The same things were measured in two ways. Each way mixes the same 10 hidden numbers, adds some noise and spreads widely along 7 directions of its own, which tell nothing about the thing.
Some things both ways: the first way, then the second way.
-9.2, 3.2, -25.4, -23.2, -27.9, -42.5, 11.8, 1.5, 19.5, -20.7, 12.9, -14.8, 28.9, -11.1, 8.4, -20.5, -49.2, -23.9, -37.7, -16.6, 27.7, -30.8, 3.8, 59.9, 31.3
-10.3, 33.0, -10.6, -37.7, -17.1, 73.8, 20.3, -12.8, 11.9, -0.1, -16.1, 6.4, 22.5, 15.4, 11.8, -11.2, 11.0, 10.1, -4.8

-17.5, -8.7, 11.0, 13.5, -8.9, 45.7, 28.9, 35.7, 43.5, 4.7, -8.8, 31.7, -4.4, 15.7, -2.1, -0.6, 17.9, -14.1, -0.1, 3.4, 3.8, 32.7, -6.4, 8.4, -57.6
-18.0, -22.6, -22.9, -35.5, -17.6, -4.5, 8.8, 22.6, -7.2, 3.9, 18.5, 9.2, 3.4, 7.5, -14.7, 11.1, 16.4, 25.6, 5.3

-12.4, 23.4, -30.0, 62.9, 7.4, -18.5, 33.7, 34.3, 46.9, 19.0, 15.7, -30.4, -60.9, 27.7, -27.8, -12.2, 18.2, 13.9, -17.9, -8.4, -22.7, -32.8, -10.0, 5.3, -11.9
34.3, -42.6, 9.3, 7.6, -10.8, 3.9, 7.4, -10.6, 57.0, -10.8, 14.8, -22.7, 9.1, -12.7, 10.6, -24.5, 4.1, -38.4, 29.6

15.0, -35.2, 35.7, -28.5, -25.6, -35.3, -15.0, 12.0, -31.8, -44.7, -7.2, 21.5, 14.3, -13.7, -4.6, -27.1, -15.4, 12.7, 11.3, -8.5, 44.8, 22.4, 5.4, -0.6, 66.9
-6.0, 22.8, -27.2, 48.4, -4.8, 18.9, 12.8, 31.5, -5.6, -11.1, 16.2, -25.4, 26.6, -7.5, 20.1, -3.9, 3.4, -1.3, 11.7

-10.8, -15.9, -7.1, -13.0, -16.7, 26.1, 15.2, 28.9, 1.4, -6.2, -29.0, 11.8, 11.2, -5.2, 24.3, -9.2, 23.3, -5.1, 40.4, -9.9, 2.2, -33.7, 54.1, -2.9, 12.9
0.7, 1.9, 35.9, 31.5, 18.3, 24.4, -12.8, -31.0, 65.9, 30.9, -25.8, -11.0, 46.5, 17.7, 32.7, -28.7, 45.4, -25.4, 28.6

5.0, 3.4, 41.6, -43.8, 17.3, -8.3, -14.2, -37.8, -35.1, -7.4, -23.1, 16.6, -8.9, 7.2, -3.0, -21.3, -11.6, 13.0, -5.3, 10.5, 18.8, -8.2, -12.6, 13.0, 20.7
11.5, 21.6, -6.6, 28.9, -0.6, -2.9, 21.1, -1.5, -24.7, -27.8, 12.4, -18.8, -37.4, -41.8, -2.7, 14.7, -37.6, -16.1, -23.6

-16.7, 12.3, -1.0, -2.7, -8.4, 4.1, 10.7, 4.1, 2.7, 4.0, 10.1, 0.3, -18.0, -7.4, 3.5, -32.4, -15.2, 7.7, -2.6, -6.4, -7.9, -10.8, -1.1, 36.8, -5.3
-34.9, 28.1, -1.5, -10.7, -46.7, 5.5, 7.5, -5.0, -11.9, -5.8, -13.1, 37.5, -28.5, 29.0, 6.2, 33.8, 0.1, 23.7, -18.5

-7.2, 9.2, 14.5, -26.3, -38.0, -20.5, 17.5, -0.8, 3.9, 13.8, -21.6, 10.2, -8.0, 10.5, -3.8, 9.6, -19.0, -3.3, 0.8, -5.5, 10.7, -13.3, 4.0, 35.9, -2.3
-9.7, 5.2, -17.8, -15.2, 44.7, 19.2, 23.6, -25.7, -54.7, 21.8, 30.2, -52.9, -5.0, -64.3, 8.9, 30.7, 23.6, 5.0, -22.7

-12.0, 5.3, -1.9, 13.1, -14.6, -33.5, 25.8, -21.6, 28.3, 9.3, 28.4, -22.9, -19.3, -6.2, -15.9, 9.7, -48.7, 6.2, -21.7, -6.4, 3.2, -10.4, 3.5, 21.3, 13.6
24.1, -21.4, -7.5, -24.5, -16.8, 17.1, 12.9, 12.5, 28.8, 18.2, 11.6, -26.8, -13.5, -0.9, -42.3, -24.3, -4.7, 8.5, 62.3

-11.2, 12.4, -2.7, -20.0, 3.8, -1.0, 6.8, -1.2, 28.9, 16.8, 21.9, -17.2, 15.0, 37.6, -11.4, -7.8, -21.7, -23.8, -55.6, -7.0, 3.5, -17.9, -22.1, 8.3, 28.3
-15.2, 53.7, -7.9, 53.9, 25.9, -54.6, -16.0, 11.5, 4.2, -25.4, -43.4, 11.8, -17.7, -46.8, -8.0, -25.2, -16.6, 36.3, -41.6

4.3, -23.5, 10.6, -8.9, -1.2, -13.8, 25.3, -4.2, 11.0, -24.5, 22.3, 59.3, 2.4, -21.9, 2.2, 60.2, -2.1, -56.6, 8.9, 50.1, 5.4, 33.0, -8.7, -4.6, -7.3
-10.7, 44.4, -22.4, 24.5, 10.4, -5.1, -3.4, -13.2, -12.8, -27.6, -8.6, 8.2, -8.3, 7.1, 26.8, 19.2, 1.9, 36.4, -38.4

-6.7, 1.5, 13.0, 11.2, 10.9, 19.6, 13.5, -2.8, 12.4, 15.9, 8.9, 7.1, -20.3, 5.0, -5.1, -5.8, 24.5, -4.5, 6.4, 15.8, -12.3, -9.4, 16.1, 4.7, 4.5
-4.9, -41.1, -21.4, -81.1, -16.5, 32.6, 5.6, -28.3, -20.9, 30.0, 17.1, -14.8, -0.1, 29.8, 10.5, 53.4, -13.9, 16.1, 3.1

-10.7, -3.0, 7.8, -16.3, -42.9, -24.9, 33.0, -3.4, 13.3, -18.5, 9.3, 3.6, -2.4, -9.2, 9.0, 9.1, -53.7, -18.9, -27.6, -15.4, 23.0, 0.3, -8.8, 19.8, -2.1
15.0, 4.3, 7.8, 56.1, -11.5, 16.0, 4.1, 5.8, 30.8, -47.0, -28.8, 17.4, 13.9, -17.3, 21.7, -24.1, -39.4, 5.2, -25.5

1.6, 8.4, 7.4, -13.1, -3.0, -38.6, -0.4, 1.5, -9.7, 10.5, -0.9, 25.3, 2.0, -2.5, 13.1, 26.6, -14.4, 2.7, 15.6, 13.5, 8.6, -28.0, 13.1, 14.3, -14.5
-6.7, -24.3, -34.6, 25.7, 10.3, 20.1, 0.1, 31.4, 12.4, 29.2, 14.2, -29.9, 40.7, -2.9, -16.8, -23.2, 30.1, 29.5, 54.7

8.8, -10.8, 21.2, -7.6, 12.4, 52.0, -1.1, 23.2, 18.1, 2.8, -12.3, 34.3, -1.6, 28.1, -5.9, 2.8, 45.7, -19.7, 8.3, 34.5, 3.6, -2.0, -2.5, -0.2, -29.4
24.5, -54.0, -20.8, 19.1, -0.2, -12.6, 12.4, -26.4, 24.7, 1.2, -10.0, -23.2, 14.9, -23.1, 13.6, 7.1, -20.9, -22.9, 1.5

-13.7, 3.4, 1.0, 0.2, -19.1, -46.4, 10.1, -0.4, 5.0, -16.8, 1.0, 2.1, -3.6, -3.6, 1.6, -22.7, -14.5, -10.1, -12.8, -11.3, 21.0, -2.3, 6.3, 9.5, 32.6
-22.2, 58.7, 39.0, -41.5, 8.7, -8.5, -9.4, -5.4, -30.0, -15.9, 8.3, 27.0, -50.7, 11.2, -4.1, 27.4, -1.5, 3.0, -43.5

-21.4, -1.8, -25.1, -11.0, 30.7, 2.9, 11.2, 9.7, -3.0, -6.2, 5.7, 5.8, 22.3, -1.2, 17.8, -6.8, -7.1, -11.7, -8.6, -2.2, -11.0, -18.3, 6.2, -2.2, 24.9
21.3, 24.0, 28.5, -46.2, 6.0, 8.6, -3.6, -25.3, 54.1, 17.2, 5.7, 1.4, -24.7, 18.3, -25.8, -6.4, -7.2, -51.1, 3.9

-13.5, -2.0, 18.6, 3.8, -6.9, 28.8, 40.6, -25.0, 35.0, 15.6, 23.8, -22.8, 3.0, 14.4, 4.2, -12.4, -33.3, -18.2, -33.2, -33.7, -11.0, -22.2, 20.7, 18.9, 11.2
19.1, -53.0, 28.8, -39.5, -7.1, -34.4, -24.6, -28.1, 53.9, 7.4, -23.9, 4.5, -36.4, 28.4, -18.9, 0.1, -29.4, 19.0, 22.1

-21.3, -12.1, -19.6, -5.1, -58.1, -30.3, 24.7, 58.0, 24.6, -12.6, 9.9, 25.2, 43.1, -43.7, 29.2, 19.5, -22.1, -34.1, 9.2, -15.2, 20.2, -26.7, 36.3, 84.3, -29.3
-11.0, 30.7, 23.3, -41.1, -19.8, 27.9, 20.6, -15.4, 5.5, 6.6, 3.2, 12.2, -34.4, 6.5, -18.8, 12.8, 43.7, 5.4, 14.1

-27.2, -11.7, -42.4, 30.3, 30.1, -5.5, 23.9, 36.6, 37.1, -11.5, 15.1, -20.3, 15.1, 9.8, -5.8, -2.1, 8.9, -11.2, -29.2, -5.5, -1.5, -10.3, 5.6, -13.4, 34.5
-25.5, 2.3, -22.2, -41.7, 7.3, -10.1, -9.2, 20.3, 4.1, 53.1, 36.5, -16.2, 16.7, 13.9, -21.4, 7.6, 44.4, 6.0, 29.3

-17.8, 4.5, 0.4, -27.9, 6.5, -20.6, -7.1, -6.1, -12.2, -17.0, -3.8, 22.0, 9.8, -15.1, 24.3, 0.9, -2.4, -17.9, 1.9, 27.5, 20.9, -22.2, 0.9, 11.1, -3.6
-18.9, 18.4, -14.7, 32.3, -25.7, 23.8, -4.6, 32.5, 44.4, 14.0, -12.4, 9.0, 45.2, 16.1, 0.6, -46.3, 19.7, 0.1, 34.4

-15.0, 5.7, 28.9, -7.2, 14.2, -2.2, -2.8, -25.2, -16.9, 21.8, 1.6, 1.7, -3.3, -4.7, 1.6, -26.7, -6.4, 17.9, -5.9, 7.5, -5.5, 1.4, 17.1, 21.6, 16.7
-4.9, -18.1, -0.9, 30.7, 3.8, 2.3, -49.5, -17.7, 51.2, 25.0, -5.7, -11.8, 2.1, 3.3, -1.1, -20.6, 25.1, -21.4, 49.3

3.0, -5.4, 21.4, 14.2, -47.8, 5.2, 7.5, 54.6, 44.4, 22.2, 27.3, 22.2, -3.5, 17.6, -20.9, 2.2, 6.6, -9.2, 4.7, -7.1, 14.6, 10.3, -2.8, 34.8, -27.8
-14.1, -8.9, 17.2, -5.9, 36.9, -37.3, -26.6, -25.4, 3.6, 21.8, -11.1, -18.7, -29.2, -10.4, -10.9, 21.9, 30.7, -1.8, 12.7

3.4, 8.2, -17.2, 6.1, 4.7, -31.7, 7.2, 25.4, 22.2, -7.9, -1.1, -4.9, 9.0, 16.5, 15.0, 1.3, -4.2, -15.4, -30.6, -1.6, 17.7, -46.0, 3.7, 15.6, -12.9
42.9, -1.2, -8.7, 11.9, -2.9, 37.1, 33.5, 20.0, 23.1, -49.8, -9.2, -4.8, 24.2, -33.4, -5.3, -36.5, -17.8, -4.1, 2.1

2.7, -22.9, 33.5, -11.1, 15.7, 22.1, 24.7, -42.2, -6.1, -5.8, 1.7, 15.9, -8.8, -14.8, -3.5, 7.8, -26.6, 9.5, 14.2, 12.8, 0.7, 30.1, 23.4, -16.5, 20.3
62.2, -17.5, 22.5, 18.9, 20.3, -10.9, -3.8, -32.9, 39.9, -4.3, 4.9, -29.6, -36.8, -7.8, -22.9, -6.0, -32.9, -45.0, 33.8

-12.4, -11.6, -17.3, 10.4, -25.9, -15.2, 28.1, 43.2, 55.5, -18.1, -2.0, 35.5, -2.2, 7.6, -21.7, 27.8, -3.8, -24.1, 7.0, 8.7, 30.5, 34.8, -20.6, 15.1, -33.8
-26.0, 9.3, -34.5, 60.1, -12.1, 10.8, 26.6, 17.2, -50.5, -31.8, 22.3, 8.9, 28.9, -16.0, 49.2, 16.9, -16.0, 24.3, -59.1

-37.2, -6.7, -4.8, 27.4, -11.2, -10.4, 16.5, 58.2, 23.7, 1.0, 36.6, 2.8, -0.8, -7.3, -0.9, 3.9, 7.6, -15.0, -3.3, -18.6, -4.5, -11.0, -6.3, 24.9, -0.6
-2.9, 9.8, -22.3, 3.9, -58.0, 45.0, 13.8, 34.6, -4.3, -47.5, 22.8, 4.7, 12.5, 3.5, 37.8, 5.9, -50.3, 10.6, -23.2

-1.6, 13.1, 29.4, -14.3, -23.8, -16.1, -16.1, 15.4, 8.0, 27.0, 30.4, 9.0, -5.8, 32.0, -8.3, -9.0, 1.4, -8.4, -13.4, -4.2, 4.0, -20.8, -13.4, 18.7, 16.3
-11.3, 13.1, 11.3, -44.4, 6.1, -12.5, -16.5, -5.8, 1.9, -0.8, -19.7, -1.3, -35.9, 1.1, -14.4, 13.0, -26.0, 18.1, -13.6

-35.7, 19.9, 16.3, -21.5, -9.7, -28.2, 27.0, -36.2, 14.5, -11.6, 12.3, -17.5, 9.0, -3.5, 31.8, -6.2, -45.3, -45.7, -64.5, -15.0, 17.5, -40.8, -4.0, 42.4, -4.4
-20.2, -10.0, 17.1, -13.5, 47.3, -61.6, -29.7, -3.9, -21.8, 31.5, 4.5, -16.6, -19.5, -37.1, -17.7, 14.5, 20.8, 2.5, -4.1

0.7, -12.0, 19.8, -0.2, -32.3, 23.6, 48.7, 5.3, 7.0, 1.7, -1.7, 13.2, -17.1, 1.7, 0.6, -23.9, -46.4, 17.5, 16.7, -51.7, -7.0, 28.2, 15.6, -2.5, -4.1
11.4, -20.4, -14.7, 10.8, 11.1, 48.3, 4.9, 3.8, 23.0, -10.1, 6.2, -14.3, 60.4, 29.5, 35.3, -14.6, 7.3, 17.8, 9.0

-34.1, -7.4, 37.9, -26.2, -20.6, 13.5, 48.5, -37.8, 21.8, -6.5, 12.2, 24.3, -5.2, -17.3, 10.7, 50.5, -32.9, -59.4, -28.3, 24.6, 4.2, 18.7, -19.1, 32.8, -34.6
-0.7, -2.1, -32.6, -39.6, 34.0, -14.7, 7.1, 3.5, -24.5, 37.3, 30.2, -61.9, -16.6, -62.7, -36.4, 4.3, 32.7, 11.9, 31.3

Other things, the second way, with their names:
(233): -12.5, 11.2, -12.9, 0.8, -17.0, 45.6, -13.6, -26.7, 60.9, 5.2, -30.6, 20.8, 46.1, 49.2, 43.2, -2.2, -5.0, 7.1, -22.3
(247): -26.0, 5.7, -3.4, -3.8, -22.0, 52.6, 3.2, -19.1, 13.8, -10.6, -10.0, 23.2, -7.7, 32.4, 17.8, 32.1, -2.1, 18.3, -25.4
(68): 8.2, -53.3, -52.8, 7.6, -1.4, 14.6, -4.6, 9.2, 31.8, 13.4, 37.2, -38.5, 43.4, 28.2, 18.2, -19.8, 17.0, 27.9, 42.3
(299): -42.0, -5.5, 11.4, 9.2, -31.1, -49.8, -6.4, 21.5, -21.0, 21.8, 19.9, 12.5, -25.7, -0.8, 0.2, 27.7, -14.4, 11.2, -15.7
(216): 14.2, -1.2, -6.2, -48.9, -29.8, 26.4, 33.1, -17.7, 21.0, 17.6, 11.3, 5.3, -19.1, 15.3, -28.7, 10.6, -2.3, -19.3, 12.0
(89): -5.9, 32.0, 37.5, 38.5, 44.7, -64.6, -13.1, -19.4, -29.2, -23.8, -28.1, 19.4, -47.9, -33.5, -5.3, 26.9, -3.3, 11.0, -49.5
(208): -30.2, 11.5, 29.3, 17.8, -28.0, -44.9, -20.9, 11.4, 18.2, -0.8, -34.9, 46.5, -45.7, 18.5, -25.2, 12.3, -21.2, 35.4, -10.4
(364): 2.7, 50.3, 40.2, -4.2, 24.3, 9.4, -14.8, 1.9, 35.3, 26.5, -30.6, 6.8, -22.7, 15.9, -51.9, -21.3, 34.9, -1.4, 49.5
(324): -0.2, 31.2, 9.0, -26.1, 15.4, 33.6, 17.6, 26.0, -1.0, 15.9, 13.8, -17.4, 19.1, -8.3, -21.5, -22.1, 29.9, -20.3, 26.3
(360): 22.0, -4.1, -35.0, 12.3, -52.9, 17.4, 60.0, 34.2, -7.7, -16.9, 3.3, 16.2, 22.6, -5.3, -18.3, -21.1, -27.0, 3.3, 11.2
(142): 18.6, 0.6, -44.5, -3.3, -32.2, 55.2, 40.3, 48.3, -20.0, -31.6, 48.0, -14.3, 33.5, 12.7, 5.4, -14.8, -8.0, 12.6, 20.9
(38): 19.3, -8.2, -13.3, 31.5, 17.1, -14.7, -6.6, -17.3, 11.6, -6.6, -15.3, -6.0, 15.3, 5.3, 11.6, -16.8, -4.3, 5.7, 6.9
(211): 14.4, -34.4, -20.9, -24.8, -0.4, 28.6, 13.5, 4.4, 14.5, 34.6, 27.9, -38.6, 35.8, 1.0, 2.9, 0.0, -21.0, -7.2, 17.3
(140): 2.8, 33.8, -46.2, 32.6, -4.6, 28.9, 10.0, 13.6, -3.5, -12.3, 5.0, -24.2, 17.6, -7.8, 9.1, -17.2, 18.5, 36.9, 22.2
(78): 35.5, -9.8, -31.1, -30.2, 10.2, 9.5, 23.3, 16.2, -17.9, -9.7, 21.7, -34.5, 12.9, -44.4, -14.7, -13.0, -36.9, 1.6, -0.2
(22): 18.6, 53.5, 31.2, -54.4, 10.2, 52.0, 23.8, 24.2, -10.8, -5.6, 14.0, -16.1, -25.1, 6.0, -46.6, -34.3, 14.9, -2.8, 47.4
(181): -9.1, 21.4, -23.6, 6.4, -18.8, 33.3, 19.0, -10.8, -4.8, -17.0, -29.6, 22.8, 7.6, 16.1, 9.1, 10.5, -21.8, 12.1, -27.9
(281): -5.4, 3.0, -12.0, 5.4, 19.6, -29.6, 7.5, 5.7, 3.5, 40.0, 11.6, -25.6, 14.8, -24.2, -11.8, 0.7, 3.4, -23.4, 1.1
(119): -19.7, -22.9, -33.5, 2.1, 21.6, -25.2, -16.2, -15.5, 19.2, 36.6, -11.7, -20.1, 23.3, 21.0, 11.9, 3.9, 29.2, 68.3, 11.0
(356): -9.1, -29.3, 4.1, -69.0, -14.8, 55.2, -1.1, -5.5, 30.1, 30.1, 31.2, -19.9, 5.4, 5.5, -8.7, -2.5, 33.8, 7.9, 37.2
(39): -4.2, -17.9, -19.2, -38.7, -54.4, 61.7, 5.7, -30.8, 19.0, -22.2, -29.4, 33.6, -8.5, 31.0, 15.0, 35.9, -37.9, 12.2, -23.4
(289): 5.3, 32.7, -3.6, 34.1, 7.1, 45.1, 13.8, -17.2, -11.6, -22.0, -18.2, -8.3, 27.2, -3.8, 42.0, -1.1, -13.7, -4.2, -23.1
(256): -4.2, -6.2, 4.1, 40.3, -23.5, 5.2, -17.1, -2.8, 58.0, -16.6, -3.5, 19.2, 14.2, 59.4, 27.8, -12.4, 34.2, 7.7, 29.1
(224): -23.6, 30.0, 18.4, 40.8, 5.2, -40.1, -1.6, -6.0, -2.8, -17.6, -6.2, 26.4, -37.8, -26.7, 0.4, 25.8, -7.3, -8.2, -56.3
(343): -4.7, -29.1, 2.0, 5.3, 14.0, 13.9, -53.3, -3.9, 62.4, 14.8, -5.5, -10.3, 19.1, 41.5, 5.5, -13.4, 38.6, 17.8, 55.1
(260): 6.9, -15.5, 0.2, -77.1, 4.9, 46.3, 34.0, -10.1, -24.5, 24.0, -11.2, -16.7, 25.0, 7.4, -6.2, 11.7, 4.5, 11.4, 15.1
(110): -19.0, 88.4, 27.8, -25.5, -28.3, 29.5, 15.1, 32.8, -41.2, -31.6, -38.8, 50.7, -14.8, 49.9, -11.8, -0.6, -4.7, 28.1, -3.3
(5): 16.5, -75.2, 16.7, -31.9, 6.7, -1.8, -9.4, -42.8, 46.1, 28.3, 17.7, -15.4, -5.0, 0.5, -4.7, 3.0, 7.4, -35.5, 20.5
(212): -8.6, -33.9, -49.2, 9.8, -39.2, -18.1, 16.8, -17.3, 7.3, -11.1, 16.8, -3.8, 11.6, 9.5, 42.2, 3.6, -18.9, 19.6, -25.9

Some of these things the first way, each followed by its name:
-4.2, 10.2, 11.3, -17.6, 13.5, -16.0, 34.0, -61.5, -5.4, -18.6, -45.5, -12.4, -19.5, 1.9, 11.1, -20.0, -26.4, -8.2, -28.5, 6.7, 14.2, -13.8, 10.9, 5.5, 12.1
(5)
1.9, -6.2, 3.0, 15.1, -8.2, -45.9, 9.2, 27.0, 2.7, -17.1, 14.5, 31.0, -4.0, -18.3, 0.3, -4.0, -17.3, 6.9, 16.9, -8.0, 20.1, 12.1, 6.3, 21.8, -8.6
(142)
-19.4, 22.2, 2.8, -2.8, -4.1, -30.4, 6.6, -53.6, 17.6, -31.2, 39.0, -29.9, -30.2, -9.9, 9.1, -67.1, -52.3, 4.8, -39.0, -13.3, 22.5, -28.8, -5.0, 35.5, 1.9
(110)
-2.4, 20.4, -15.4, 3.0, -12.9, -16.5, 16.7, -15.4, 8.5, -4.8, -1.1, -5.6, -38.1, -2.6, -5.4, -35.0, -43.1, 26.2, -9.6, -1.4, 6.1, 5.9, -3.5, 13.3, -22.0
(360)
4.9, -10.1, -3.5, -10.7, 2.3, 13.9, 7.0, 34.6, 12.4, 5.5, -14.6, 14.3, 9.6, 18.8, -14.0, -10.8, -4.0, 14.5, 4.2, -9.4, 9.7, 6.2, -1.0, 19.7, 3.8
(247)
3.5, 10.4, 14.5, -8.3, -25.8, -13.7, 16.1, 0.3, 12.5, -0.3, 3.5, 16.9, -11.8, 10.2, 9.6, 4.6, -21.2, -17.1, -13.2, 3.3, 15.5, -11.7, 0.0, 13.1, -27.1
(89)
-7.1, -5.4, 5.2, 35.1, 5.3, -9.6, 26.6, 17.5, 23.8, 15.8, 36.2, 6.1, -8.6, -4.6, 0.1, 20.3, -4.4, -7.6, -7.8, -2.7, -16.6, -12.1, 13.7, 4.5, -2.8
(343)
-4.8, 2.9, -12.6, -1.2, -1.0, -1.6, 6.6, 41.8, 15.0, 0.4, -20.0, 24.0, -10.7, 28.0, -10.2, 9.9, 18.8, -0.5, 2.1, 14.9, 5.0, 6.8, -22.0, -13.2, -18.7
(224)
-14.8, -8.3, 11.4, -30.5, 27.6, 38.8, 24.8, -19.0, 14.5, -17.9, -4.4, 37.8, 22.4, 4.1, 17.0, 2.4, 5.8, -50.6, -7.4, 13.8, -6.0, -1.2, -6.1, 41.0, -17.5
(212)
-34.1, 18.6, 33.0, -29.4, 14.0, 9.9, 9.7, -39.1, 3.2, 3.0, -0.8, 28.8, 4.7, -10.4, 38.3, 1.8, -16.7, -12.5, 24.5, -5.9, 3.6, -44.4, 22.9, 46.9, -56.5
(22)
-16.0, 0.3, 5.6, -36.3, -7.5, -7.0, 7.6, -1.0, -16.4, -18.8, -2.1, 36.3, 5.7, -9.1, 26.8, 21.8, -11.6, -29.8, 5.3, 23.7, 10.0, -4.2, -8.9, -3.0, -5.9
(281)
-4.4, -19.4, -9.0, 19.4, -11.4, -30.0, 44.2, 25.0, 47.8, -6.3, 48.1, 17.5, 20.2, -10.1, -10.7, 29.9, -45.1, -28.6, -7.7, -24.4, 1.8, 12.2, 2.4, 41.1, 1.3
(68)
11.0, 35.9, 12.8, -0.8, -35.8, -13.9, 2.2, -21.5, 1.3, 16.9, -7.0, -10.9, -55.8, 22.6, -6.2, -46.2, -8.4, 22.6, 1.6, -8.5, 3.1, -36.8, 8.4, 11.0, -7.4
(260)
17.1, 1.7, 17.5, -1.2, 1.8, 27.7, -19.6, 25.5, -7.4, 35.0, -10.1, 27.2, -20.1, 23.2, -21.8, -25.1, 38.9, 25.9, 12.4, 31.6, -5.1, 17.0, 4.7, -0.2, -0.2
(39)
